The rows come from 4 hidden closed curves, with some noise, and rows from the same curve form a group. Each curve winds through 8 dimensions. The rows are also pushed far along 5 directions, which tell nothing about the answers.
Some rows, each with its group after it:
[-2.06 -0.26 -0.80  0.32  0.27 -0.72 -0.95 -1.01  2.91  3.70 -3.17  2.10
  2.13 -0.17  0.21 -0.25  0.66 -4.25 -2.03]  povil
[ 2.09  2.54 -1.31 -3.98  0.67 -1.52 -0.86  0.01  0.16 -5.57 -0.53 -1.91
  0.75 -0.12  2.26 -3.45 -0.58  3.97  3.16]  Kupo
[-1.13  1.51  0.13  0.29  1.38 -0.29 -1.90 -0.14  2.58 -0.30 -4.93  1.12
  2.17 -3.21 -0.48  0.62  0.30 -4.41 -0.39]  simo
[-1.67 -0.42  1.49  1.75 -1.02  0.85  0.66  0.71  1.08 -0.02  0.25  0.85
  0.67  0.13 -1.28  2.41 -1.31 -0.17 -1.29]  Kupo
[ 0.44 -0.66  0.43  2.42 -0.65  1.17 -1.26  0.05 -1.41  0.16  1.62 -0.16
 -1.60  0.12  1.26  1.70  2.14  2.07 -1.28]  Kupo
[-0.93 -3.64  1.11 -0.78 -4.69 -0.58  2.05  6.31  2.17  1.55  2.39 -3.55
 -4.79 -0.68  1.06 -5.11  1.29  5.11  1.71]  Kupo
[-1.90  0.28  2.07  1.58 -2.44  0.48  0.32 -0.43  1.44 -0.35 -0.09 -0.71
  0.22 -1.39 -1.37  3.70  0.67  0.07 -1.19]  simo
[-1.03  0.59 -0.54 -1.18 -3.34 -0.39  0.76 -0.54  1.10  1.12  1.15 -0.56
  0.78  0.91 -0.88  1.31 -0.20  0.94  0.30]  povil
[ 2.51 -0.75  0.98 -1.04  0.88  1.11 -0.99  0.03  0.79 -1.67 -1.13 -1.93
  0.25  0.83  1.02 -2.57  0.19  0.42 -1.04]  lobav
[-0.31  0.78 -1.94  0.35 -0.34 -0.54 -1.37  0.23  1.81  1.69 -2.40  0.25
  2.20 -0.25  0.28  0.92  0.76 -2.24  0.43]  povil
[ 2.13  0.55  0.17 -1.85  4.18  1.34 -2.21 -0.36 -0.98 -2.56 -2.53  0.03
  0.58 -1.31  1.54 -4.16  1.49 -1.65  2.02]  povil
[-0.96 -0.67  0.38 -0.10 -1.81 -0.15 -0.68 -0.96  3.04  2.58 -0.41 -1.10
  0.16 -1.51 -1.09 -0.59 -0.29 -0.91  0.18]  povil
[-0.99  1.01 -0.77  5.14  0.26 -0.71 -1.02 -2.88  1.20  1.06 -2.40  1.50
  3.59  1.14 -3.26  5.92 -0.60 -4.43 -2.02]  lobav
[-0.28  0.20 -1.86 -4.98  0.14 -0.96 -0.15  2.78  3.43  1.15 -2.52  1.08
  1.45 -1.43  2.42 -4.54 -0.66 -2.82  0.34]  Kupo
[-2.19 -1.00 -0.97  2.58 -0.38 -0.09  0.66 -0.77  0.40  4.15 -0.34  1.03
  1.72  2.47 -3.15  4.51  1.34 -7.13 -2.40]  lobav
[ 1.37 -0.49  1.63  0.27 -3.61  0.14  1.55  0.04  2.13  0.18 -0.12 -0.29
 -1.29 -2.36 -2.24  1.20  0.74 -1.05  0.66]  simo
[-1.55 -2.58  1.09  0.97 -2.89  0.33  1.74  0.05  2.11  4.30  0.41 -0.07
 -0.27  0.84 -0.94  1.07  2.91 -3.55 -1.89]  lobav
[ 1.52  0.63 -0.56 -1.69 -2.94 -0.59  1.50  0.32  1.82  0.11  0.97 -0.20
  0.24 -0.86 -0.19  0.86 -1.43  1.33  1.41]  Kupo
[ 0.31 -0.76  0.04  3.30  1.80  0.40 -1.60  0.77 -0.60 -0.26 -1.66  0.19
  0.39  0.10  1.19  0.47  1.76 -0.44 -1.06]  simo
[ 1.24 -0.27 -0.89  1.47  5.15  1.24 -1.71 -0.32 -4.46 -0.22 -2.01  1.85
  0.66  2.27  3.29 -1.25  2.02  0.73 -1.05]  povil
[-0.74 -1.10 -2.39 -1.24  0.34 -1.98  1.13  4.31  1.67  1.46  1.09 -0.38
 -0.73  0.57  2.37 -2.60 -0.27  0.47  3.43]  povil
[-1.49  0.70  0.29 -0.71  1.34  0.05 -1.27 -0.39  1.47  0.59 -1.66 -0.40
  1.06 -0.27  0.95  0.31  0.13 -0.38  0.70]  povil
[ 2.60  0.82  1.46 -2.09 -0.31  1.02  0.13  0.35 -0.80 -4.07  1.66 -2.14
 -2.00 -2.24 -0.65 -2.41 -1.61  3.60  3.18]  Kupo
[ 0.51  0.83 -2.40 -3.31 -1.25 -1.82  0.38  0.48  2.05  0.56  0.27 -0.46
  0.61  0.57 -0.68 -1.26 -0.38 -2.34  2.19]  simo
[-1.26 -1.33  0.83  2.56 -1.71  0.52 -0.16  0.58  1.04  0.72  1.04 -1.79
 -0.34 -0.24 -2.37  0.49  0.15 -0.43  0.36]  simo
[ 2.71 -2.80  1.81 -1.66 -3.13  2.39  0.17  2.01  2.47  1.80  0.99 -1.68
 -2.18 -0.84  1.65 -3.43  1.23  1.66 -1.48]  Kupo
[ 0.74 -0.25 -0.05  1.38  0.96  0.16 -0.07  0.39  0.58  0.31 -0.76  0.62
  0.07 -0.79  0.49  0.98  1.29 -1.78  1.35]  lobav
[ 0.29 -0.19  1.18  1.72  0.37  0.46 -0.13 -0.65  1.76  0.64 -2.38  0.28
  1.03 -0.52 -2.58  1.91 -1.48 -3.04 -1.47]  lobav
[-0.54 -0.04  0.62  0.31  0.64 -0.01 -0.14  0.77 -0.14 -0.69 -1.43 -1.18
  0.49  0.08 -0.09 -0.80 -0.82  1.11 -0.43]  simo
[-0.51  1.16 -0.38 -1.30  0.57 -0.92  0.98  0.24 -2.58 -2.73  2.08 -1.15
 -0.29  0.25 -0.24  2.24 -0.35  1.17  0.75]  lobav
[ 0.93 -0.62  1.67  0.65 -1.69  0.13  0.33  0.48  2.46 -0.28 -1.93 -0.03
 -0.62 -3.36 -0.18 -1.49 -0.44  1.21  0.44]  lobav
[ 3.99  0.81  1.62  2.44  3.66  2.21 -2.81 -4.68 -2.72 -2.75 -2.33  1.41
  0.50 -1.70  1.21  1.19  3.23 -1.87 -2.03]  simo
[-1.49  1.73  0.93  0.85  0.21  0.89 -0.79 -2.34 -3.49 -3.02  2.09 -0.86
  0.46  0.15 -0.51  2.41 -0.63  4.26  0.11]  Kupo
[-0.96 -1.20 -1.00  1.66  1.77 -0.31  1.55  0.85 -5.90  1.47  2.70  3.03
 -2.31  4.67  2.31  1.45  0.69  3.05 -4.25]  simo
[ 1.60 -2.30  4.49  4.74 -0.93  4.86 -2.87 -3.28  0.52  2.27 -1.95  1.09
 -1.41 -2.88 -1.36 -0.33  3.76 -1.57 -3.41]  lobav
[ 2.27 -1.75 -2.63 -1.55  2.11 -0.03 -1.00  2.52 -2.03  1.45 -0.43 -0.33
 -0.68  3.19  4.31 -4.99  3.76 -0.82 -1.23]  Kupo
[ 0.79  1.99 -3.10 -0.93  0.98 -2.67 -1.21  0.39  3.06  1.12 -4.36 -0.09
  2.20 -1.01 -0.02  0.51 -1.09 -2.68  2.33]  simo
[-0.48 -1.35  0.86  1.08  0.29  0.91 -0.80  0.06 -0.80  1.89 -1.63 -0.16
 -0.13 -0.28  0.23 -0.91  0.67 -0.04 -3.28]  lobav
[ 0.27  1.68 -1.44 -1.48  0.11 -1.58 -0.31 -1.72  1.39 -0.35 -0.22  0.44
  1.00 -2.19 -1.59 -0.32 -1.94 -1.53  3.11]  povil
[ 0.16 -0.41  1.68  2.51  0.57  2.93 -1.47 -2.12 -2.21 -0.15 -1.06  2.11
  1.27 -0.30 -0.10  1.15  2.43 -1.84 -3.87]  Kupo
[ 0.38  0.21  0.86  0.04  0.03  0.87 -1.66 -0.46 -0.27 -1.10 -1.70  1.23
 -0.55 -1.75  1.17 -1.54  2.08  0.05 -1.77]  Kupo
[ 1.39 -0.69  0.55  1.45  0.09  2.31 -2.49 -1.80  0.28  1.64 -0.34 -0.12
 -0.23 -0.60  0.00 -0.60  1.72 -0.46 -0.25]  lobav
[ 1.87 -1.96  0.49  2.49  2.19  1.59 -1.56  1.05 -1.47  0.61 -3.67  0.88
  0.18  2.54  2.54 -1.38  4.13 -1.72 -4.72]  simo
[-0.56 -0.73  1.83  0.42 -0.29  0.76  1.65  1.19  0.32 -0.31  0.70 -0.18
 -1.45 -0.54 -1.73  0.14 -0.21 -0.44  1.75]  povil
[-3.24  1.62 -3.72 -2.00  1.27 -2.82  1.81  1.00  1.47  2.89  0.84  1.76
  3.13  4.07 -1.12  3.96 -3.90 -4.74  0.37]  Kupo
[ 2.70 -0.24  1.24  0.29  0.12  0.73 -0.68  0.29  0.88 -2.77 -1.57 -2.82
  0.27 -1.96  0.45 -1.65  0.35  2.01  1.63]  lobav
[-0.93 -0.57  1.64  3.22 -0.50  0.40 -1.11 -0.03  1.70 -0.16 -0.14 -0.60
 -0.89 -2.53 -1.20  1.77 -0.04 -0.38 -0.08]  povil
[-3.09 -1.52 -0.60  0.23 -0.02 -0.60  2.74  0.12 -2.97  3.19  3.96  1.44
 -0.94  4.17 -1.79  1.62 -0.76 -2.14 -3.08]  simo
[ 0.18 -1.81 -1.86  1.75  2.35 -0.30  0.76 -0.73 -2.86  3.20  1.81  1.18
  0.30  5.09  1.25  1.56  1.93 -3.13 -2.95]  simo
[-0.24  1.45 -2.31  0.14  0.41 -2.17  0.64 -0.13  0.68 -0.93 -0.16  2.07
  1.91  0.66 -0.54  1.37 -0.87 -2.61  1.02]  povil
[-0.27 -3.92  3.01  2.58 -0.68  4.48 -0.84  2.35 -1.77  2.95 -1.23  0.86
 -1.95  1.70  0.86 -1.83  5.67 -1.97 -5.61]  povil
[-2.47 -1.09  1.04  1.69 -2.09 -0.19 -0.43  1.17  1.89  1.96 -0.30 -1.76
 -1.27 -1.14 -0.89  0.39  0.33  1.55 -0.08]  Kupo
[-2.45  1.03 -0.65 -1.65 -4.68 -2.41  2.01 -0.74  3.42  1.29  3.47 -1.63
 -0.04  0.03 -1.64  3.55 -1.98  1.45  2.06]  lobav
[ 2.59 -0.05  2.30 -0.02  1.67  1.89 -1.87 -0.67 -0.02 -2.65 -3.92  0.34
  0.02 -3.06  1.02 -4.04  0.74  0.48 -1.33]  povil
[ 0.20 -1.19  4.24  3.34 -2.38  2.19  0.16  0.11  0.90 -1.03  0.73 -2.43
 -2.66 -3.49 -3.27  1.82 -0.65  2.25  0.63]  povil
[ 1.11 -1.22  2.96  0.44 -1.08  2.59 -1.70  0.08  2.83  1.38 -2.31 -0.67
 -0.79 -4.52  0.11 -1.69 -0.45  0.63 -1.11]  Kupo
[-0.37  0.34 -0.91 -1.76  1.35 -0.93  0.28  1.01 -0.63 -0.80 -0.44 -0.88
  0.54 -0.19  0.25  0.07  0.56 -2.15  0.31]  lobav
[-0.72  0.01 -0.48  1.31 -0.39 -0.24  0.18  0.82  0.18  0.57 -1.04  2.30
  0.33 -0.46 -0.74  0.61  0.64 -2.05 -0.71]  simo
[ 2.26 -0.32 -0.55  0.02  0.58  0.52 -0.38 -0.08 -1.40 -2.22  0.38 -1.12
  0.73  2.19  1.09 -1.72  0.97  1.11 -0.50]  lobav
[-1.08  2.47 -2.56 -2.51 -1.55 -2.97  1.63  1.63  1.46 -1.06  0.96  1.15
  0.34 -1.58 -0.99  0.87 -2.95  0.46  4.18]  simo

New rows. What belongs after each?
[-0.59  0.40  0.58  1.71  1.98  0.42 -0.29  0.24  0.05 -0.62 -2.09  0.56
  1.17  0.33  0.58  1.27  0.54 -0.51  0.92]  povil
[ 2.75 -0.57 -0.82 -1.08  3.21  1.11 -1.71 -1.08  2.10  2.71 -4.37  0.53
  1.67 -0.57  0.49 -3.04  1.46 -5.95  0.98]  lobav
[ 0.89  2.67 -2.24 -1.70  4.21 -2.36 -1.57 -2.55  0.71  0.56 -4.19 -0.14
  2.25 -0.61 -0.58  1.41 -1.41 -5.05  0.52]  simo
[-1.99 -0.37 -1.13  0.45 -1.53 -2.05  1.11  1.80  0.83  1.81  0.40 -1.20
 -1.06  0.95 -1.52  0.29 -0.33  0.19  1.39]  Kupo
[-0.38 -3.50  1.57  1.20 -3.16  1.68  0.14  2.54  2.75  3.18 -0.53 -1.58
 -0.59  1.00  1.54 -2.22  2.44  1.13 -2.87]  Kupo
[ 0.53  3.08 -2.63 -3.78  2.85 -1.91 -0.54 -3.31 -0.39  0.07 -2.28  2.05
  2.79  0.62  0.33  0.84 -1.17 -4.03 -0.02]  simo
[ 1.96 -0.80  0.62 -0.76  0.92  1.02  0.00 -0.06 -0.99 -1.27  0.40 -1.35
 -0.11  2.77  1.14 -1.45  0.06  1.35 -1.86]  lobav
[-1.19 -1.82 -1.58 -4.30 -0.75 -1.56  2.10  4.17  1.00  2.08  2.66 -0.99
 -2.02  0.44  0.98 -5.33 -1.33 -0.15  1.38]  simo
[-0.27 -1.16  2.88 -0.71 -3.26  0.65  1.07  0.55  3.33  0.45 -0.73 -1.46
 -1.12 -4.17 -2.20 -0.19  0.66 -1.76  0.84]  lobav
[ 2.51  2.07 -0.89 -3.05 -1.59 -1.62  1.29  0.88  1.14 -2.74  0.51 -1.19
 -0.84 -3.09 -0.14 -1.24 -2.94  3.83  4.93]  Kupo
[-1.65  0.41 -2.09  0.34  3.67 -0.90 -0.45 -0.61 -2.66  1.07  1.00  1.24
  1.11  5.95  1.25  2.63 -0.38 -1.55 -2.95]  Kupo
[ 1.38 -3.71  5.33  3.65 -2.65  4.34 -0.61  0.36  2.06  0.34 -1.65 -2.16
 -1.44 -1.36 -1.53 -2.19  2.26  1.13 -3.22]  Kupo
[-1.82  0.11 -0.79 -0.20 -2.58 -1.36  0.67 -0.52  1.98  1.89  0.72  0.76
  0.74  0.23  0.15  0.97 -0.48  0.94 -0.34]  povil
[ 1.04  2.45 -1.70 -1.85  3.21 -0.14 -2.62 -1.08 -2.92 -3.07 -0.56  1.03
  0.52 -1.22  2.34 -1.35  0.94  0.46  0.91]  Kupo
[ 0.39  0.08 -2.19 -0.07  0.88 -1.33 -1.06  1.40 -0.26  0.44 -0.79 -1.02
 -0.30  1.68 -0.15 -1.48 -0.34  0.02  0.54]  simo
[ 3.48  1.79  1.57 -1.08  0.55  0.85 -2.03 -2.39  2.14 -4.22 -2.40 -2.92
  1.02 -3.36 -0.78 -1.35 -1.82  2.03  2.77]  lobav
[ 0.62 -0.23 -0.93 -2.06 -1.21 -1.26  2.58  1.20 -0.78 -0.22  2.53  0.03
 -1.23  0.65 -0.37 -1.53 -1.82  1.89  1.93]  simo
[-2.66 -1.33 -0.06  0.13 -0.26  0.60  1.96 -0.05 -1.91  1.36  3.16  1.38
  0.91  3.86  0.07  1.55  1.13 -2.10 -2.86]  simo
[ 0.71  0.52 -0.85 -1.28  1.03 -1.51  0.26  1.21 -1.55 -0.71 -0.42 -1.21
 -1.72  1.33  0.18 -0.42 -0.69  1.44 -0.71]  simo
[-0.06 -1.00 -0.02 -1.23 -0.50 -0.52  1.60  2.45  1.78  0.92 -0.11 -0.31
 -0.54  0.82 -0.51 -0.71 -1.61 -1.17 -0.85]  lobav
[ 1.30 -0.46 -2.06 -3.53  1.01 -0.75  0.47 -0.01 -1.70  0.74  1.59 -1.11
 -0.27  3.89  1.72 -3.01  0.18  0.55 -0.68]  simo
[ 2.07  1.11 -0.93  1.35  2.25 -0.33 -1.56 -0.76 -1.96 -3.50 -1.22 -0.61
  0.73  1.26  1.30 -0.60  1.74  1.41  0.84]  Kupo
[ 0.05  1.59 -0.56 -2.18 -1.21 -1.21 -0.24 -1.21  0.78 -2.75  2.50 -1.69
  0.04  0.25  1.25  0.65 -0.66  3.59  1.64]  lobav
[-0.02 -3.58 -1.11  0.26 -1.27 -0.11  1.12  2.57 -2.05  2.48  3.72 -0.10
 -2.03  5.18  3.64 -2.81  1.99  2.83 -4.81]  povil
[ 0.14 -0.86  0.28  0.91 -1.92  0.66 -0.37 -0.74  3.17  2.14 -0.72  0.68
  0.96 -2.63  0.01 -0.32  0.85 -1.28  1.10]  simo
[ 0.71 -2.79  0.90  3.75  0.56  2.71 -1.40  0.16 -1.90  3.16  0.69 -0.12
 -1.23  2.06  0.64  0.59  3.21 -1.36 -3.58]  Kupo
[-1.87  0.07  0.00  1.57  0.56 -0.59 -0.40 -0.23 -2.06  0.19  1.39 -0.99
 -1.29  2.20 -0.09  1.71  0.12  2.59 -0.77]  Kupo
[-1.68 -0.09 -0.76 -1.22 -1.74 -0.88  1.86  1.70  1.20  2.14  1.89 -1.21
  0.14  0.92 -0.01  1.51 -3.11  2.53  0.94]  Kupo
[ 0.59  0.65 -3.05 -0.36  2.40 -2.00  0.75 -0.28 -2.86  0.11  2.79  0.19
  0.21  3.49  1.63  1.65 -0.44  0.44  1.11]  simo
[ 0.45 -1.56  0.06  0.70  1.79  1.18 -0.01  1.16 -2.78  0.04  0.14  2.11
 -0.74  3.22  0.98 -1.35  1.06 -1.48 -4.71]  lobav
[-0.40 -0.79  1.56  1.14 -1.03  1.24 -1.42 -0.33  0.92  0.96 -2.30  1.55
 -0.26 -1.96  0.01 -0.88  2.47 -1.73 -3.01]  Kupo
[-0.49 -2.48 -2.54 -2.68 -1.72 -1.98  0.73  3.99  2.79  5.60  0.01 -0.90
 -2.17  0.88  0.28 -4.82 -0.32 -1.65  0.40]  simo
[ 0.43  1.93 -1.07 -0.74  2.51 -1.18 -1.48 -1.82  1.74 -1.14 -1.69 -0.14
  1.92 -0.35  1.14  1.69 -0.69 -1.54  1.37]  lobav
[-2.59 -0.69  0.31  0.24 -0.19  0.47 -0.49  0.09 -0.72  2.13  0.94 -0.47
 -0.92  0.51 -1.18  0.26  0.57 -0.87 -1.33]  Kupo
[ 0.71 -1.27 -2.74 -0.03  1.77 -1.44  1.12  1.45 -1.31  0.85  1.60 -0.15
  0.80  5.50  1.33 -0.92  0.14 -1.40 -0.97]  povil
[ 0.42  2.20 -1.87 -0.17  1.83 -1.71 -1.13 -1.44 -1.97 -1.57  1.03  0.40
 -0.48  1.43  1.41  2.72 -0.60  2.44  0.38]  Kupo
[-1.89  2.19  0.17  0.26 -0.94 -0.65 -0.51 -3.05  0.31  0.20 -1.16 -0.36
  1.72 -0.12 -2.80  3.37 -2.28  0.66 -0.43]  simo
[-2.12  0.99 -1.13 -3.12  0.10 -1.83  1.72  0.81  2.43  1.10 -0.45  0.61
  1.06  0.04  0.22 -0.63 -1.35 -0.80  4.09]  povil
[ 1.33  0.45 -3.06 -7.52 -1.69 -2.45  2.01  2.79  1.08  0.40  1.76 -1.34
 -1.11  2.22  3.19 -4.11 -0.48  1.97  2.02]  simo
[-0.58  1.81 -0.91 -1.90  3.30 -0.97 -0.83  0.03 -2.73 -2.56 -1.05 -0.10
  0.41  1.79  0.56 -0.27 -0.41 -0.59 -1.59]  simo
[-1.68 -1.91  2.25  2.10 -3.79  0.33  0.12  0.99  1.80  2.94  1.35 -1.64
 -3.48 -3.33 -2.01  0.20 -0.78  3.10 -0.28]  simo
[-0.23  1.44 -0.19  0.14 -0.18 -0.72 -0.87 -0.67  0.56 -2.22 -1.69  0.12
  0.85 -0.89 -1.00 -0.15  0.60 -0.78  0.91]  Kupo
[-0.41 -3.20  0.81 -0.70 -5.95 -1.01  2.15  5.99  7.14  3.27 -1.49 -2.32
 -1.88 -3.06 -0.75 -4.41  0.54 -0.26  2.24]  Kupo
[ 0.86 -0.43 -1.47 -2.93  0.89  0.45 -0.61  0.22 -0.50  2.63  1.06 -0.68
 -0.51  1.67  1.48 -1.58 -0.12 -0.97 -0.88]  Kupo
[ 0.98 -1.82 -2.31 -1.50  0.35 -0.81 -0.30  3.04 -0.54  1.34  0.91 -1.41
 -1.55  3.09  1.88 -4.51  0.98  0.79 -0.11]  simo
[-1.76  3.48 -1.56  0.68 -1.44 -2.63 -0.13 -2.64  1.61 -0.18  0.94  0.10
  1.37 -2.27 -2.09  6.71 -2.64  0.77  3.63]  simo
[-2.56  0.03 -2.16 -4.50 -2.52 -3.13  3.14  4.88  4.31  1.65  0.55 -0.08
  0.41  0.24  0.10 -2.02 -3.12 -0.68  2.68]  Kupo
[ 1.54  0.74 -3.42 -2.48  3.52 -0.82  0.46 -0.13 -3.47 -0.96  2.34  1.50
  0.95  6.10  2.60 -0.53  0.91 -1.82 -0.14]  lobav
[ 0.18 -0.93 -0.69 -2.94 -1.21 -0.58 -0.32  1.61  2.41  0.38  1.19 -1.91
 -0.58  0.64  3.09 -3.32  1.50  1.19  0.57]  lobav
[-0.57 -0.17  1.67  1.61 -0.04  2.00 -0.30  0.19  0.22 -1.12 -0.24 -0.14
  1.19 -1.16 -0.74  0.80 -0.75  0.30 -0.23]  Kupo
[ 0.71  0.80  1.00 -0.65 -1.38 -0.15 -0.76 -1.67  0.28 -1.10 -1.14 -0.18
 -0.84 -1.41 -0.44 -0.72  0.83  1.25 -0.63]  Kupo
[ 0.66  0.93 -3.08 -3.61 -0.80 -2.98  1.95  1.10  2.82  2.31  0.79 -1.51
  0.74  2.57 -0.34  0.75 -3.62 -0.49  2.64]  Kupo
[ 1.60  1.76 -1.20 -2.57 -0.38 -0.90 -1.54  0.44  0.49 -2.80  0.56 -1.54
 -0.51 -1.59  3.58 -1.45 -0.36  6.34  3.08]  simo
[ 1.70 -1.06  1.60  0.13  0.37  1.92 -1.18 -1.00 -1.08 -0.17 -2.28  0.08
 -0.39 -0.15  0.46 -3.37  2.42 -0.22 -2.79]  Kupo
[-0.32  0.48 -0.15 -1.37  0.31  0.83 -2.18 -1.26  0.22 -0.21 -0.34 -1.74
  0.75  0.04  0.42 -1.35  1.28 -0.35 -0.37]  Kupo
[-0.07  0.99  2.38  2.31  0.32  2.94 -1.64 -1.72 -2.66 -1.96 -0.91  0.57
 -0.19 -1.18 -1.28  2.85  1.71  0.55 -1.17]  povil
[-0.72 -1.62  3.06  0.57 -1.87  2.04  0.97  0.20 -1.19  0.30  1.18  0.86
 -2.01  0.37  0.14 -0.29  0.37  2.78 -3.91]  Kupo
[ 1.40 -0.43 -1.44 -0.45  2.02  0.54  0.46  0.88 -3.68  0.57  2.07  0.38
 -1.21  2.45  1.33 -0.31  0.09  1.37  0.72]  lobav
[-2.14 -0.80  0.40  0.26  1.60  0.63  0.93 -1.24 -2.49  1.89  0.07  2.82
  1.16  3.24  0.28  1.90  1.74 -4.01 -5.14]  simo
